There are 4 nested groupings, the coarsest first. Each group lies inside one group of the grouping before and may be the whole of it. The rows also spread widely along 16 directions, which tell nothing about the answers.
(in the rows, 128 means zero)
Some rows, each with its group in each grouping after it:
[123 190 165 141 152 167 178 149 111  68 156 144 111 110 183 137 134 160
  52 175 116 105 168 127 128  83  97 101  95 118 106 165 121  75 132 129
 169 116 139 131 132 137 128 171  86]
q_353 q_252 q_711 runoz
[155 128 142 152 151 125  77 152  83  91 178 121 136  84 160 132 139 157
  99 196 144  97 108 124 134 100 150 141 123 145 117  89 127 158 153 110
 152 120 122 118 172 119 115 111 127]
q_677 q_286 q_86 vefi
[135 134  86 117 110 140 179 142 122 119  95  95  94 152 129 139 138 150
 112 116 137 140 116 132 127 162 133 152  67 128 155 144 136  64 174 132
 156 114 156 133 152 123  96 140 124]
q_677 q_993 q_830 puvif
[107 171 135 131 145  91 196 122 161  86 130 129 142 124 176 181  87 106
 123 113 136 113 157  90  95 126 103 119 135 105 113 142 156 106  92 120
  88 112 107 120 101 132 140  95 133]
q_677 q_286 q_430 muti
[110 141 135 137 169 144 181 130 149 114 160 179 154 109 164 154  99  92
 139 127 134 113 155  88 108  88 119  99 175 125 118 122 111 172  95 136
 115 132 113 104 130 144 141 119 111]
q_677 q_286 q_430 lere
[166  81 132 103 154 176 159 105 118 128 113 166 151 160 151 127  87  98
 159 119 182 129 124 142 121 107 137 151 128 133 105 124 186 142 157 185
 125 134 112 145 167 129 113 104 160]
q_353 q_749 q_303 vedos
[134 100 191  96 179 126  70 118 145 122 162 136 103 172 126 138 109 163
  75 129 134 109 153 144 156  93 127  99 146 150 130 137 146 134 151 143
 134 114 189  95 169 134 130 137 114]
q_677 q_837 q_233 Busu
[153  80  63 119 105 165 157 152 116 137  88 139 159  84 118 142 148 144
 181  97 131 135 105 149 115 135 150 138 121 110 136 106 129 110 208 133
 111 109 158 139 204 132 118 113 118]
q_353 q_252 q_325 poga
[163  88 114 146 144 165 152  53 123 109 137 126 105 179 135 134  92  92
 158  83 203 122 123 131 121  99 155 126 127 108 153 118 195 166 141 151
 135 109 156 109 192 132 112 106 156]
q_677 q_837 q_233 gov
[118  89 102 121 158  77 104 179 153 159 106 125 124 127 105 174  98 114
 149 121 154 160 107 119  94 142 129 149 149 139 110 109 126 137 161 129
 117 140 134 101 156 145 143  74 133]
q_353 q_121 q_341 Gevi
[120 143 104 110 135  91 159 120 140 115 147 132 132 139 160 164 124 119
 138 142 112 121 113  92 156 132 133 149 127 140 140 107 120 147 111 127
  91 126 106 105 136 117 105 100 129]
q_677 q_286 q_43 rufu
[121 154 127 156 159  63 147 135 138 108 106 130 122  94 159 127 106 108
  96 128 132 147 141  94  81 122 110 147 126  68  97 150 149 122 120 103
 140 109  95  90 101 121 175 114 119]
q_353 q_121 q_637 Talo
[146 137 151 126 153  76 181 117 102 147 185 151  98  98 182 150 131 127
 146 146  92 110 164 103 153 141  92 134 106 146 131 108 117 148 117 124
  87 152 123 100 144 138  81 129 137]
q_353 q_252 q_792 nibu
[145 147 158 131 129 128 112 135  65 156 153 106 120 134 173 103 141 107
 160 179 133 128 114 153 161 116 131 178  96 136  98 114 136 128 155 115
 161 177  92 123 151 103 123 134 159]
q_353 q_749 q_668 tegoz
[ 98 145  62 107 144 142 117 156 134  79 115 123 141 160 154 165 144 133
  48 154 119 122  84  95 122 101 157 166 107 104 138 144 126 128 135 126
 169 106 124 101 117 124 159 121  78]
q_677 q_286 q_86 lelos
[131  99 149  67 144 162 140 121  87 181 155 154 163 160 189 154 117  94
 168  83  94  87 167 155 122 102 112 160 115 102 109 144 168 117 161 129
 112 191 150 134 130 141 150 127 125]
q_677 q_993 q_830 pulu
[135 144 127 141 132 128 182 131 118 124 143 114 103 114 116 140 143 111
 123 118 143 105 168 116  62 146 107 108 100 118 159 144 130 129  93 105
 114 142 174 123 125 158 126 124 115]
q_353 q_121 q_637 sama
[128 118 110 139 173  91 142 133 161 148 134 162  97 108 150 152 118 152
 102 103 119 127 154  98 141 120 117 122 142 121 139 136 115 147 161 133
 142  98 153  59 159 145 124 150  87]
q_353 q_252 q_711 tavit
[142 103 185 159 141 132 138 153 125 170 139 130  76 127  88 115  88 125
 140 111 144 171 164 131 127  93 120  72 173 115 114 136  70 105 150 111
 157 149 180 105 198 154 136 128 118]
q_677 q_286 q_43 Mizev
[131 126 115 137 137 138 177 106 126 139 164 139 109 149 119 140 128  86
 164 139 148 131 127 105 132 120 133 120 137 153 159 112 103 183  86 140
 110 152 136 110 158 142  95 113 131]
q_353 q_252 q_325 poga
[141 102 149 109 167 128 158 175 107 157 129 155 135 102 117 106 118 116
 101 134 136 121 172 119  60 158 101 118 123 152 130 142 110 132 118 137
 141 159 153 138  95 150 125 134 116]
q_677 q_993 q_830 pulu
[120 126 120  88 112 144 189 131 122 155 124 105  99 116  90 106 214 126
 178  94  87 131 147 156 117 165 115  91  96 127 189 128 112 121 135  96
  91 144 207  93 165 126 124 158 122]
q_677 q_286 q_430 muti
[142 169 101 142 116 177 173  68 149 136 124 110  96 180 151 100 136 134
 159  92 176 104 130 135 193 136 165 141 110 149 175 148 141 120 156 146
 181  93 148 101 170  97  82 195 121]
q_677 q_286 q_43 rufu
[150 164 114 164 126 139 139 122 138  96 122 156 188 104 187 114  74 158
 103 145 162  93 128  96 154 121 160 162 151 131 103 137 125 112 143 153
 162  68  71 168 118  99 107 147 111]
q_677 q_993 q_830 pulu
[119 147 143 113 141 109 112 128 163  72 116 110 148 106 137 139 146 156
 131 145 131 120 113 146 138 118 129 116 133 126 117 117 165 113 151 123
  95  79 138 113 164  98 139 117 131]
q_353 q_252 q_325 poga
[133 163 138 127 106 145 187 138 124 113 113 120 126 138 117 109 126 135
  91 131 124 128 156 114 112 136 123 106 114 115 143 166  94  77 100 120
 138 120 146 155 114 128 125 149 102]
q_677 q_286 q_43 Mizev
[126 159 129 134 100  83 142 132 143 136 102  99 136 156 147 161  80 127
 127 109 130 133 140 118 136 130 125 157 128  92 101 162 123  62 133 113
 116 124 113 149 122 124 139 107 120]
q_353 q_252 q_711 tavit
[116 161 173  86 154 136 135 135 114  94 159 128 149 116 175 123 159 139
 118 170  99  94 140 150 141 119 110 126 103 144 116 126 155 113 127 122
 111 135 127 129 121 103 127 146 133]
q_677 q_993 q_830 puvif
[148 146 182 158 160 129 130  94 108 104 184 150  79 117 157  93 138 158
  82 157 105 129 155 110 185  71 133  97 135 102 134 131 110 150 129 117
 159 101 146  71 185 116 121 171 104]
q_677 q_286 q_430 lere
[131 131 120 109 108 137 123 104 145 177 155 127 156 136 115 115 158 125
 199 104 121  83 135 133 176 149 164 125 165 167 180 110  93 174 120 122
  93 126 157 117 161 112  99 153 119]
q_677 q_286 q_430 lere
[ 89 134 144  84 172  67 115 175 162 125 121 128 101 139 116 150 147 141
  71 160  80 162 130 118 130 124 100 120 128 129 120 145 102 118 126 119
 115 132 148  72 117 130 158 123  97]
q_353 q_252 q_711 tavit
[146 131 147 106 127  95  88  99 111 152 126 101 116 186 122  93 134 125
 106 135 128 128 125 136 160 138 145 169 117 118 139 157 133 127 117 126
 137 135 137 118 125 102 132 143 125]
q_353 q_252 q_792 nibu
[135 188 210 164 138 125 198 152 120 125 160 129 111  66 159 116 110 146
 143 146 139 100 205 139 110 135  76  70 126 150 102 144 105  70 123 113
 128 139 147 149 139 142 106 161 131]
q_353 q_252 q_792 nibu
[155 123 109 112 112 171 156  93 108 135 132 152 147 165 170 121 118 132
 140 116 119 115 121 122 188 102 162 162 123 111 132 136 129 121 159 151
 142 115 116 136 171 108 105 149 117]
q_677 q_286 q_430 lere
[120 125  98  57 110 121 203 102 175 115 109 143 149 162  96 125 158 131
 149 124  89 130 115 100 165 176 135 113 130 162 186 123 102 141  70 158
  43 102 138 134 125 105  82 123 126]
q_677 q_286 q_86 lelos
[116 104 116 100 139 129 116 166  97 158 129 108  82 143  95 116 185 133
  72 116  85 140 141 132  97 127 124 124  95  93 168 157  97 121 144  88
 162 158 209  76 140 150 166 148  80]
q_677 q_286 q_86 lelos
[107 168 126 131 123 129 124 119 118 123 169  98 135 170 157 172 124  93
 146 141 145  94 126 124 131 100 138 147 130 128 132 132 126 139 100 109
 121 158 131 126 133 136 136 110 120]
q_353 q_252 q_792 nibu
[122 135 164 116 147 147 106 152 177 139 139 162 148 128  88 113 118 164
 116 154 134 117 144 124 159 114 143  84 192 179 129 136  68 137 116 150
 122 103 154 136 154 126 118 154  91]
q_353 q_121 q_637 sama
[102 136 123 157 114 124  60 162 146 141 136 104 171  74  88 129 155 118
 194 129 136 117 106 147 110  93 162 104 202 102 126  98  88 163 140  68
 106 122 154 109 183 125 188 104 101]
q_353 q_121 q_637 sama

New rows. What belongs after each?
[135 111 173 119 149 107  62 192 116 165 127 133 165 102 117 110 112 141
 115 163 134 123 140 148 114 126 128 141 161 154  86 134  97 118 157 122
 144 152 132 146 130 126 149 124 116]
q_353 q_252 q_325 poga
[112 129  95 136 148 129 139 129 117 159 171 126 125 135 110 134 161  70
 143 137 146 102 133 101  84 135 138 135 135 152 180 121  99 222  69 113
 129 172 153  93 113 154 131 121 103]
q_353 q_252 q_325 poga
[139 169 161 116 130 130 150  59 141  73 163 112 111 138 155 110 164 152
 142 130 119  96 138 138 191 113 136 102 115 123 162 119 168 135 116 120
  92  80 151  95 176  88 104 154 136]
q_677 q_286 q_43 rufu
[132 157  48 148  90  95 181  72 168 121  60 112 123 158 144 123 113 128
 137  67 135 152 106  93 157 148 159 180 114  56 148 163 149  92 143 127
 134  58 102 107 139  96 134 141 111]
q_353 q_121 q_637 Talo
[177  85 150 156 135  78 100  87  94 151 157 124  85 168 104 109  92 104
 113 144 157 159 122  96 144 108 153 153 141 105 139 116 121 184  97 129
 123 137 122 107 170 134 112  86 147]
q_353 q_749 q_303 vedos
[132  81 110  99 149 120 155 149 166 161  92 153 140 110 104 137 115 128
 176  84 135 147 131 128 118 146 128 107 167 139 135 112 116 131 169 143
  99 112 157 101 174 131 127 115 127]
q_677 q_286 q_43 Mizev
[ 88 146 115 101 123 141  79 183 133 133 140 110 171 136 137 166 148 128
 132 147 105 105 104 138 139  96 150 138 156 132 119 124  88 119 151  96
 132 146 144 121 145 125 167 118  91]
q_677 q_286 q_43 Mizev
[129 128 151 111 112  78  85 132 137 108 148  82 102 192  79 168 110 139
  99 174 133 149 101 114 154 126 146 133 127 146 141 119 107 118  85 122
  82 131 146 142 156 129 107  66 134]
q_353 q_121 q_341 Gevi
[147 144 167 148  92 134  93 144  76 151 148 101 168 127 133 114 113 115
 130 144 132 100 152 144 107 106 141 149 136  99 104 150 104 102 119  90
 133 166 135 180 125 132 155 116 113]
q_353 q_252 q_325 poga
[132 136 101 134 124 107 145 150 136 145 117 134 176  75 126 121 137 119
 166 124 140 103 135 118  94 160 132 133 153 139 136 120 105 147 119 118
 101 122 123 138 121 125 130 124 117]
q_353 q_252 q_792 nibu
[144 135 143  86 119  73 112 107 103 115 131 105 148 158 159 141 132 124
 108 144  96 107 130 130 138 136 123 178  93 101 121 141 168 115 110 116
  79 137 114 140 107 107 133 100 138]
q_353 q_252 q_711 tavit
[128 187 177 142 134  93 134 126 128  96 161  73 108 118 142 121 141 132
 147 172 159 104 136 138 140 150 120 116 109 173 136 109 140 120 107 100
 115 129 131 120 137  99  98 123 164]
q_677 q_286 q_43 rufu
[149 104  51 168 122 124 151 121 118 173 130 135 137  84 127 111 151  97
 208 100 156 125 101 103 128 150 171 154 151 130 173  82 100 207 154 114
 139 120 123  85 181 120 108 127 127]
q_677 q_286 q_430 lere
[129 133 107 164 180 114 168  93 138 121 129 150 112  92 135  86 145  84
 126 105 165 127 148  95  72 123 124 117 141  91 156 133 156 211  92 121
 150 106 129  50 121 131 166 146 113]
q_353 q_749 q_668 tegoz
[157 118 144 137 132 168 159  74 136 120 135 100  93 175  94 113 123 105
 164 104 208 120 142 152 119 135 143 106 118 153 173 134 170 147 115 153
 128 121 183 125 181 131  88 131 154]
q_353 q_252 q_325 poga
[ 99 120 104 109 154 145 165 155 147 179 140 139  96 160 123 161 131 106
 140  95 125 132 145 115 121 121 120 113 139 147 154 141  88 138 144 128
 151 161 178  76 150 159 131 143  93]
q_677 q_286 q_43 Mizev
[117 160 144  92 147  87 119 107 172  97 143 112 127 177 144 163 122 147
  98 152 130  99 131 120 168 137 127 138 121 167 144 139 147 129  99 146
  89 102 133 116 119 112 101 123 125]
q_353 q_252 q_711 tavit
[140 157 134 120 136 153 114 114 124 117 149 115 148 113 150 103 172 154
 119 125 143  55 152 146 129 141 145 126 116 150 164 138 147 140 136 117
 144 100 165 118 132 111 120 178 103]
q_677 q_286 q_43 Mizev
[132 119 131  97 114 147 158 118 120 143 168 142 187 135 151 182 107 100
 179 100 122  65 159 118 103 121 131 123 151 136 142 118 128 144  92 121
  57 158 147 164 132 156 119  87 124]
q_677 q_286 q_86 vefi
[120 141 124 124 102 143 166 118 124 125 135  90 123 171 113 166 119  88
 182 122 160 128 120 133 114 121 134 124 121 126 142 122 135 119 101 120
  93 156 144 141 160 141 123  83 151]
q_353 q_749 q_668 tegoz
[165 116 153 135  76  83 172 117  80 168  94 114 117 155 110  89  88  96
 142 130 110 191 131 113 136 136 126 163 114  64 104 152  97  78 105 113
 106 160  88 168 134 119 130  94 152]
q_353 q_749 q_303 vedos
[134  94 153 102 156 128 134 134 123 161 123 130 120 149 123 123 116  99
 158 109 140 144 140 141 115 124 123 127 138 127 122 129 141 137 151 132
 127 157 151 102 155 127 139 117 147]
q_677 q_286 q_430 lere
[111 145  97 106 121 155 200 175 164  92 101 115 134  96 105 156 156 154
 137 122 137 115 132 132  91 168 117  85 110 164 159 123 112  84 143 130
 105 102 176 138 148 138 104 128 116]
q_677 q_286 q_86 lelos
[124 124 146  90 140  91 159 132 120 146 121 115 110 170 169 176  98 113
 126  99 106 137 153 126 122 128 102 155  98  97 105 152 162  75 151 119
 107 158 138 113 128 136 140 101 142]
q_677 q_286 q_430 muti
[135 133 138  95 163  86 103 102 105  49 150 126 164 139 201 161 124 107
 112 193 122 118  84 122 141  91 129 181 108 102  87  99 208 158 113 136
  79 123  64 115 130  91 142  65 163]
q_353 q_252 q_792 nibu
[132 134 151 156 153 129 167 119 128 121 137 121 114 119 116 104 114  82
 142 120 174 132 152 115  77 126 120  97 146 117 140 129 134 159  88 116
 136 138 142 108 130 133 142 117 139]
q_677 q_286 q_86 lelos
[138  74 143  42 111 119  80 124 126 154 105 108 129 209  78 140 142 139
 142 126  95 157  98 166 170 127 147 152 118 121 135 130 141  99 149 140
  76 144 170 137 179 113 132  95 137]
q_353 q_121 q_341 Gevi
[110 147  77 137 110 156 180 149 135 104 119 143 157 106 130 154 140 119
 126 130 116 130 118 101 108 108 139 122 137 101 136 136  89 123 116 120
 118 117 131 135 142 142 142 118  83]
q_353 q_252 q_325 poga
[137 117 141 143 193  83  97 175 133 178 126 155 153  67 125  64 126 117
  93 139 158 106 167 101  62 168 125 135 163 163 130 139  97 191 114 122
 179 133 124  92  71 128 153 160 104]
q_677 q_286 q_86 vefi
[122 131  79 106 129 152 190 132 136 130 133 177 158 127 171 169 121 112
 175 142 103 131 103 103 166 107 135 154 137 134 116 106 106 141 141 153
 101 134  86 128 162 124 103 113 118]
q_353 q_121 q_637 sama
[130 103 146 101 199 117 100 135 112 153 181 195 163 118 202 156 107 120
  88 131 103  77 165  99 121  89 120 154 152 127 106 129 144 189 134 137
 132 149 123  88 111 145 153 131  96]
q_677 q_286 q_430 muti
[125 111 115  62 175 119 133 151 146  92 108 127 133 162 138 148 135 138
  79 156 141 123 108 124 106 155 124 151  92 171 135 131 171 127 138 164
 125 119 136 113 112 116 113 110 136]
q_677 q_286 q_86 vefi
[144 162 105 166 138 157 163 106 148  73 168 128 131 121 170 172 104 155
 118 134 190  64 138 100 134 121 151 115 128 170 158 113 143 140 126 147
 138  77 142 132 164 138  72 129 118]
q_677 q_286 q_86 vefi
[146 100 124  70 155  56 115 108 173 131  95 155 126 142 121 113 133 181
  88 124  90 140 127 109 176 165 130 153 125 134 140 139 148 126 145 159
  87  69 132  92 136  95 107 140 119]
q_353 q_121 q_637 Talo
[142 102 144  98 144 106 207 126 136 163  92 177 137 125 119  88 100  99
 146 114 100 184 149  99 127 142 109 120 153 108 112 143  99 125 107 150
 103 139 102 122 120 115 129 127 137]
q_677 q_286 q_430 muti
[165 122 151 150  86 144 164  71 111 166 136 105 111 152  91  86 121 101
 194  79 152 128 155 135 144 127 150 103 151 103 168 133 108 132 103 108
 109 132 167 137 181 123 111 136 139]
q_677 q_286 q_43 Mizev
[ 98 179 123 125 110 148 163  78 163  82 109  85 160 152 117 122 153  81
 162  89 158 103 138 143  82 117 137 108 136  80 157 160 176 130  72 104
  91 105 152 125 113 114 178 125 120]
q_353 q_252 q_325 poga
[ 98 131  89  84 135 123 162 157 147  76  81 110 136 172 150 182 116 109
 123 150 123 181  68 123 133 109 133 159 105 105  98 123 153  82 162 140
 118 123  98 115 152 106 144  75 146]
q_677 q_286 q_430 lere
[114  87 100 102 190 109 134 141 160 102 132 164 145 113 161 196 105 116
 118 102 131 122 125  98  87  97 122 123 153 105 118 109 168 164 151 137
 100 110 141  71 154 150 161  77 114]
q_677 q_286 q_86 vefi
[127 124 155 106 129  87 107 124 104 177 156 117 117 160 121 113 133  99
 136 135  95 137 135 115 151 120 133 144 142 119 138 131  89 153  96  98
 112 175 134 102 127 120 140 117 121]
q_677 q_286 q_43 rufu
[134 153 122 126 129 160 171 113 136 117 132 115 112 174 135 130 118 132
  89 114 163  94 156 115 119 142 135 126 102 147 165 168 132 106 110 142
 160 118 164 138 118 138 104 158 107]
q_677 q_286 q_86 lelos
[125 131 103 147 122  90 137 108 130 158 146 101 133 142 165 181  90  96
 167  68 151  90 150 111 100 137 136 161 131 102 144 130 157 131 134 100
 111 139 143 116 130 145 136  99 129]
q_677 q_993 q_830 puvif
[137 131 128 109 120 135 103 138  52 130 161  82 119 191 156 157 133  88
  96 158 135 107 116 132 106 107 140 185  74 113 129 139 145 123 116 100
 153 196 135 139 118 136 139  95 130]
q_677 q_286 q_43 Mizev
[164 130  74 189 103 168 150  98 109  77 100 134 172  99 136  84 112 109
 146 138 187 143  78 104 125  94 193 149 153  74 129 110 131 158 138 127
 163  73  81 140 175  94 135 114 131]
q_677 q_286 q_430 lere
[124 155 158 118 136 127 145 154 143 135 109 119 135 139 146 130 103 142
 122 125 140 124 151 139 132 133 121 129 130 139 104 155 128  71 155 130
 146 125 135 138 130 117 130 145 128]
q_677 q_286 q_430 muti
[117 128 125 129 174 164 164 138 131  96 121 158 123 104 154 110 136 122
 115 134 133 148 124 130 115  91 123 112 129 102 113 129 144 129 161 136
 167 111 131  91 155 119 151 149 114]
q_677 q_993 q_830 puvif
[166 109 140 104 153 109 174 104 123 124 105 106 125 112 122 102 139 110
 150  90 178  98 168 145  53 195 106 122  91 144 161 132 205 135 121 134
  98 120 166 122 115 119 109 123 168]
q_677 q_286 q_43 Mizev
[158 114 126 141 119 134 143 126  92 137 131 157 152 125 143 127  95 116
 120 134 128 134 135 108 119 102 139 154 132  87 103 136 119 122 123 129
 131 138 106 154 142 137 139 107 114]
q_353 q_121 q_341 Gevi
[115 168 136 131 157 174 166 134 113  96 153 101  89 154 145 124 156 114
 102 155 174 100 141 144  98 131 116 112  76 173 154 144 148 126 125 129
 181 147 165 113 124 131 112 161 128]
q_677 q_837 q_233 gov
[100 200 127 138 122 156 134 110 137  89 132  95 126 115 149  99 197 136
 126 130 124  97 130 152 131 106 139 118 108  93 151 152 151 119 134  91
 150  97 152  91 144 106 171 179  97]
q_353 q_749 q_303 vedos
[121 147 102  99 141 162 206 117 118 131 115 128 104 173 157 120 145  91
 144 127 134 146 119 127 139 134 123 151  84 136 142 141 141 122 134 144
 157 154 119 103 132 113 111 148 135]
q_677 q_286 q_43 rufu
[116 137 130 114 158  99 146 106 146 144 117 129  95 174 130 111 127  95
 138 135 133 170 114 121 153 126 126 152 123 120 126 137 143 146 118 141
 141 137 109  77 136 107 137 133 137]
q_353 q_121 q_341 Gevi
[ 99 176  99 149 139 151 214 112 144 113 125 132 140 120 130  97 142  66
 144 117 157 123 141  95  74 139 127 113 135 115 163 148 116 165  60 122
 142 128 117 111  83 125 145 147 111]
q_677 q_993 q_830 pulu
